There are 4 ways to turn a row about zero (a turn may also mirror it). The second row of each pair is the first, turned, with some noise. The first 36 pairs use one turn. New pairs use 2 turns, one after the other, and a turn may come again.
Known pairs, each followed by its turns in order:
[  9.5   4.2   9.3   0.5 -33.4  15.5   1.1   0.4]
[  7.8 -13.7 -17.2  16.4 -20.2 -10.7  14.5  -6.4]
q_851

[  0.2   0.1 -24.8   0.3  -2.9  36.9 -15.1 -14.1]
[-15.0  -1.2  14.6   8.0 -23.9 -16.4   3.3  31.5]
q_570

[-5.3 18.2 -4.2 -2.5  1.0  3.9  6.0 -6.4]
[-13.2  -5.8  -0.9  -2.5  13.7  -4.5  -1.5   4.0]
q_528

[ -6.8  -7.4   5.7   7.9 -38.2  -6.2  -7.3  -3.3]
[ -0.1  14.7  26.1  18.7  -5.6   3.2 -22.2   1.2]
q_528

[ 32.2 -31.2   4.0  14.1   4.6 -28.1  15.6  14.9]
[  3.2  -3.2 -32.0  28.2 -27.4  26.2  -5.5  10.9]
q_278

[ 20.2   3.9  -5.4   3.2   7.5 -37.4  -1.7  45.2]
[  2.3 -10.7 -40.0  26.5 -34.8 -14.5  -8.8  -3.5]
q_528

[  5.4  27.9  -3.5   4.4  -0.9  19.1  -0.2 -18.2]
[  9.7 -17.5   1.3 -11.6 -23.4 -16.7  -7.3  12.3]
q_570

[  1.7  -8.8   0.3  11.1  -1.9   7.9 -15.2   4.5]
[ 12.7   7.5   5.0 -10.4 -10.2  -4.0  -9.3   3.6]
q_528

[-15.6 -19.5  24.9  13.3  -0.9  42.6 -22.7 -11.7]
[ -5.1 -17.4   9.3  33.7 -34.7  12.5  29.2   4.3]
q_570

[ 45.2   7.3  -1.0 -25.6   8.6  18.8  -0.2 -10.3]
[  9.2  -9.5   4.0   4.4   6.4 -25.4  42.8  22.7]
q_528

[-11.1  -0.1  21.5  -2.0 -16.4  10.0  -8.3 -16.4]
[ 14.6 -12.2   2.6  26.5 -12.6   1.3  -2.4  -3.0]
q_570

[-9.5  1.2 15.6  1.7  7.0 -6.1 37.6  1.0]
[  4.2 -12.7  10.3 -14.7   3.4  24.4 -16.0 -21.1]
q_570

[-29.0   3.5  11.4  -1.6 -17.0 -26.8 -18.6   1.8]
[ -7.8 -13.5 -14.7   2.7  34.1  -5.4  27.0   4.2]
q_278

[ -4.3  41.1   4.6   9.3 -11.5   6.1  17.6  -0.7]
[ 11.7 -20.6 -17.7 -16.2 -17.0   0.6 -28.4   2.7]
q_570

[ 13.2   1.4 -15.6  -1.8  -3.6   2.1  -6.7  -2.5]
[-10.3  -2.3   0.1   7.5   9.1  -2.5  14.3   1.2]
q_851

[ 38.6 -45.2  -5.3  -9.1 -45.2  -4.2 -37.8  10.4]
[ 42.0  28.7  34.3  32.8 -34.2 -31.0   3.2  -4.1]
q_528

[  4.6 -10.9 -11.3  -1.1 -14.3   9.3  11.5  -3.9]
[-13.7   7.5  12.0   5.5  -7.0  -5.1 -15.6  -1.3]
q_570

[-11.1  15.1  11.8 -11.8  -7.0 -11.6 -17.5 -16.1]
[ 11.9 -14.5  -1.5 -11.3  17.6 -15.4  16.9   4.7]
q_278

[  0.4  14.4   9.8  12.6   4.6  24.3 -26.0  -1.4]
[  8.8  19.2 -32.4  10.6  11.2  -2.7   1.2  -5.7]
q_851

[ -5.0  25.0 -10.3  -3.2  45.2   7.6  -5.7 -21.1]
[  3.7 -24.9  42.0 -26.5 -16.3   1.2   4.5   1.7]
q_278

[37.9 -1.7 -0.2 26.2 -4.3 23.4 10.5 -0.1]
[  3.2  20.7  -4.2  -1.3 -25.1   0.7 -34.8  20.8]
q_278

[-14.0 -14.4 -29.2  17.1  -2.9  -5.6  30.1   7.1]
[-39.0   9.4 -12.2   0.9 -15.4  13.0  -2.8 -16.8]
q_278

[-19.4 -12.1  21.6   3.9  39.6  18.2 -12.8  -9.1]
[ 23.7  30.0  -6.4   0.4  18.3  -1.2 -32.3  14.7]
q_851

[-12.4  12.8  39.4   6.5  -7.9  16.5   8.4  16.3]
[  1.0 -33.8 -19.9  11.6 -13.4  21.6  -2.4 -16.6]
q_570

[  6.1 -22.7 -27.5   1.7 -11.8  36.8   3.0 -24.6]
[ 30.2  25.0  19.7 -10.5  35.8  -9.5   7.4   2.7]
q_528

[ -9.6  -4.8  -1.5   7.5 -20.1   4.4 -41.1  28.1]
[ 3.1 17.4 -3.1  0.9 44.5 20.9  0.2 16.0]
q_278

[ 44.4  -4.7  19.2   7.8 -36.4  35.6  24.1   6.3]
[ 39.5 -12.4  22.3  32.4  12.1   4.1   5.4  47.2]
q_528

[ -5.9 -25.2   1.3 -12.8  45.2  11.8  33.8  -1.1]
[ 16.6   4.5  32.6 -20.6  20.5 -27.0 -29.0  18.7]
q_851

[  5.3  45.2 -11.2 -45.2 -17.6  -0.2  13.6   1.8]
[-36.3 -49.8 -22.4  -2.6   4.6 -12.4 -10.9 -16.3]
q_851

[ -0.1   3.6   1.2  18.1 -31.1  37.2  -3.2   2.3]
[ 14.9   6.0 -16.5  24.9 -14.1 -22.0  18.2 -21.6]
q_851

[-19.2   2.3 -12.2  -9.5 -19.8   9.9  23.1   5.4]
[ -5.4 -13.4  12.9   6.0 -14.6 -17.2 -11.1 -23.7]
q_851

[ 16.4   6.6   0.9  35.1  10.4 -29.0   9.8  -6.9]
[-13.7 -15.8 -16.6  -4.6 -27.6   7.9   5.4  33.5]
q_278

[  0.7  28.5 -14.5  -3.6  -6.6  -8.2   4.5  13.1]
[-21.0 -10.4  -8.0 -13.8   2.0   1.5   6.3 -20.7]
q_851

[ -6.9  16.5  19.5   4.6 -10.7 -16.2  -4.7   5.0]
[ -1.6  -3.2  -6.6   5.7  11.3 -13.0  20.5  19.2]
q_278

[ 25.3 -13.0   6.4  19.4  -4.6   5.2  14.7  12.7]
[-21.2   8.2  -5.2  -8.0 -16.1   0.5   1.5 -28.1]
q_570

[ 29.1  11.0  -0.1 -30.2  14.4  -8.3  -4.2  -4.9]
[-10.5  -8.1  -4.2   7.7  -7.9 -22.2  36.7   3.1]
q_528

New pairs, each followed by its turns in order:
[ -4.7   4.2   9.3 -45.2  12.6   9.6  13.3  -7.7]
[  0.3   4.7  13.3   7.6  10.5  19.4  37.9 -22.5]
q_570 q_570

[-20.0   6.0  17.8 -25.4  -3.7   0.0 -11.3  18.8]
[  7.7  29.7  24.3  -6.4  12.9 -10.6   8.4   3.8]
q_570 q_851

[-34.8  -3.0 -23.2  19.0   2.2   9.7   4.2  -0.6]
[ 18.6 -32.2  11.4  -2.8   0.6 -15.4 -20.1   8.7]
q_570 q_528

[ 0.3 17.3 -9.9  1.5 -1.1 18.9  8.0 -5.2]
[-13.0   6.1  -2.6   6.3 -22.2   0.1   0.7  10.2]
q_570 q_851

[-19.9  19.6  -5.7   3.6   9.1   4.6 -27.5 -11.9]
[ -9.9   0.1   4.1 -22.8 -13.3 -20.1  23.7   3.4]
q_570 q_851

[ -0.6   4.8 -11.0 -31.4  10.4  45.2   3.4 -11.8]
[ 38.9 -16.8   1.9  12.8   1.6 -30.7  13.3 -21.4]
q_278 q_570

[  3.1   1.5  16.3  11.3  13.6   9.6  -6.4 -13.7]
[ -7.6   3.2  -5.1 -10.1  19.1  -9.1  17.5   5.3]
q_851 q_851

[ 14.8  -4.6 -20.2  45.2 -16.9  -7.4  -2.3  18.4]
[-28.3 -21.0 -14.9  19.0   6.5   2.9  -1.9 -39.6]
q_570 q_851

[ -3.0   1.5  -8.3 -11.1   4.3  13.3   4.3  27.5]
[ 20.8  -4.6 -20.2  -3.3   6.4   2.7  -2.6 -13.3]
q_278 q_851

[-10.2  34.4  -6.8  11.6  -6.5   3.3  -5.0   4.5]
[-15.1 -31.5  -8.5   9.3  -1.0   7.2   0.6 -13.4]
q_278 q_528

[  8.1   3.0   2.3 -24.8 -21.7  34.3  10.0  17.4]
[-11.6  33.6 -11.1  25.6  -9.9   4.4 -13.9 -18.8]
q_851 q_528

[  6.8   2.1   0.4   9.0 -22.4   3.5   6.1  12.0]
[  4.4   0.8 -16.5 -13.4   1.8  -1.0  -7.1  17.7]
q_278 q_570

[  3.7   1.3 -20.3  -8.6  18.3  22.1  18.7 -12.0]
[  2.3  -8.7  17.6   4.2 -31.2  12.1   6.0 -14.5]
q_528 q_278

[  6.0 -13.8   0.2  45.2  11.8   7.4   7.7   2.1]
[ 12.8  -7.8  16.6 -14.7 -13.5 -11.7 -34.1 -19.1]
q_278 q_528

[-11.3  -5.0  -7.2  45.2  19.1 -24.5 -14.0 -16.4]
[ 23.3 -13.1 -34.2  -4.4  28.6 -29.3  -5.4  -7.1]
q_851 q_851

[ 14.0   2.5  -0.5   1.9   2.2  14.1 -20.4 -14.1]
[ 8.5  4.2 -2.9 16.8 -5.7 -6.9 22.8  1.6]
q_528 q_278

[ -3.4   0.6  14.9   8.4  28.0 -16.1  -2.3 -21.8]
[ 17.0 -20.1  -2.6 -18.9  -5.5 -18.0  15.6  10.5]
q_851 q_528

[  1.5  10.2   5.3  19.2  -3.0  12.9   3.9 -11.7]
[ -4.4   6.3  -3.1  19.3  -3.5 -12.3 -14.0  -5.1]
q_570 q_570

[ 7.0 10.8 19.7 -9.3 -7.7  5.5 -5.6 -1.4]
[ 14.1  13.0  -8.1   6.5   5.0 -13.9  -5.6  -8.0]
q_851 q_528

[  2.7   4.5  -2.3   0.4 -22.9   0.5  -8.6 -31.7]
[-19.6 -27.0  -1.6  -7.0 -13.3  14.1 -10.3   5.8]
q_528 q_528

[-11.9   3.7 -18.8  11.2   6.3  23.3  -1.6 -11.3]
[ 24.0   3.3   2.1 -20.3 -10.8  -2.9  13.5  -3.2]
q_851 q_570

[ -8.6  -0.8 -40.3   3.4  22.3  12.5   8.6   1.5]
[-12.7 -32.8 -20.2  12.1  24.0  14.0  -1.5   4.6]
q_570 q_570

[  0.6 -18.9  45.1  28.0  19.0  25.1  -6.1 -21.7]
[-40.6 -45.8  -4.3  20.6   4.8 -13.1 -11.5 -10.9]
q_528 q_570

[  9.4  -1.5   0.6  32.5 -41.0  -4.9  -8.8  -8.1]
[ -4.7  15.3  19.4 -15.2   7.1  35.3  27.7 -11.1]
q_278 q_278

[-14.4 -35.9  42.0  -2.9 -15.9  -4.7  -0.7  -5.5]
[  4.0  45.5   7.6 -19.4  -8.1   9.8  29.1   7.9]
q_278 q_570

[-32.3 -14.1   4.8  14.7 -35.2  -0.8   4.3  -1.3]
[-23.8 -28.0  17.8 -18.9   1.0  20.8  16.9 -10.6]
q_278 q_278

[-20.5  21.9 -17.3  23.9  -7.1  13.9 -10.7  -8.5]
[-18.2   0.8  -7.6  -7.0  -3.9  -0.2 -40.1   7.1]
q_278 q_851

[  4.5  -1.1  -7.4   4.6 -17.3 -12.7   2.1   9.7]
[ -9.7   4.4  -7.7   5.7   0.9 -16.8  -3.8 -11.5]
q_851 q_278

[-23.2 -19.2 -14.8 -29.9 -11.9  -3.4  -7.5  10.1]
[  2.7  19.8 -12.8  10.8 -28.4  22.0  -9.1 -17.9]
q_851 q_851

[ 1.3 -9.0 -2.5 -9.8  9.4 -2.6  8.1 43.4]
[-22.3   7.1  11.7  -6.2  -5.3 -21.7 -18.5  25.3]
q_278 q_278

[ -2.2 -20.3  11.2  15.5  13.7   3.7 -16.1 -12.9]
[-13.6  10.2   1.6  14.1   0.6   3.1  29.9   3.9]
q_278 q_570

[  8.1 -15.2  -2.0   8.5   5.5  45.2 -34.3  14.6]
[-17.8 -28.2 -13.8 -12.8 -10.9   2.0  16.2  44.9]
q_528 q_851

[-27.2   9.3  25.4  20.3   0.2  -9.2  -1.7   0.2]
[ -4.3  -6.8   2.1   8.6 -18.3 -34.6  -1.2  12.4]
q_851 q_570

[-2.7 -1.4 -2.3 -7.5  2.1 -0.7  2.6 -5.0]
[ 0.1 -3.8  0.4  4.1  5.7  2.2 -3.3  2.5]
q_851 q_278

[  3.4   6.0  32.8  -7.4 -31.3  16.2  -6.8 -15.2]
[-21.1   3.5   4.1 -27.4  15.6  29.3  15.2  14.4]
q_278 q_851

[ -2.6 -23.3  -4.0  -7.7  -3.0 -36.9 -18.9   0.5]
[-10.1   3.9 -17.1 -28.4   4.1 -30.3   3.9  10.0]
q_528 q_278

[-12.8  -0.2 -16.5  -3.7  20.2   4.5  -2.9  30.4]
[-21.9 -17.0   3.9  -4.8  13.3  21.6  -0.7  20.5]
q_570 q_570

[ 20.9   2.7   1.1 -18.1 -11.9  17.3 -20.2  -0.9]
[  6.9   4.2 -10.0  -2.3  14.8   5.7  -4.2 -33.7]
q_528 q_570

[ -9.8  -6.0   2.8  -8.5  -2.5   2.0  23.7 -11.9]
[  4.4  -2.4  17.3 -13.6 -16.7   4.8   6.6   7.7]
q_570 q_528

[  2.2 -21.6 -12.1   3.3 -13.1  -5.6  12.2   2.2]
[ 19.3 -14.8 -11.0   1.1 -11.7   2.5   2.4  12.4]
q_570 q_570

[-3.8 17.4  6.3  2.5 -3.4 -0.1  3.4 -8.4]
[ -8.7  10.7  -1.0   7.2   3.1 -14.2   3.4  -4.0]
q_570 q_570

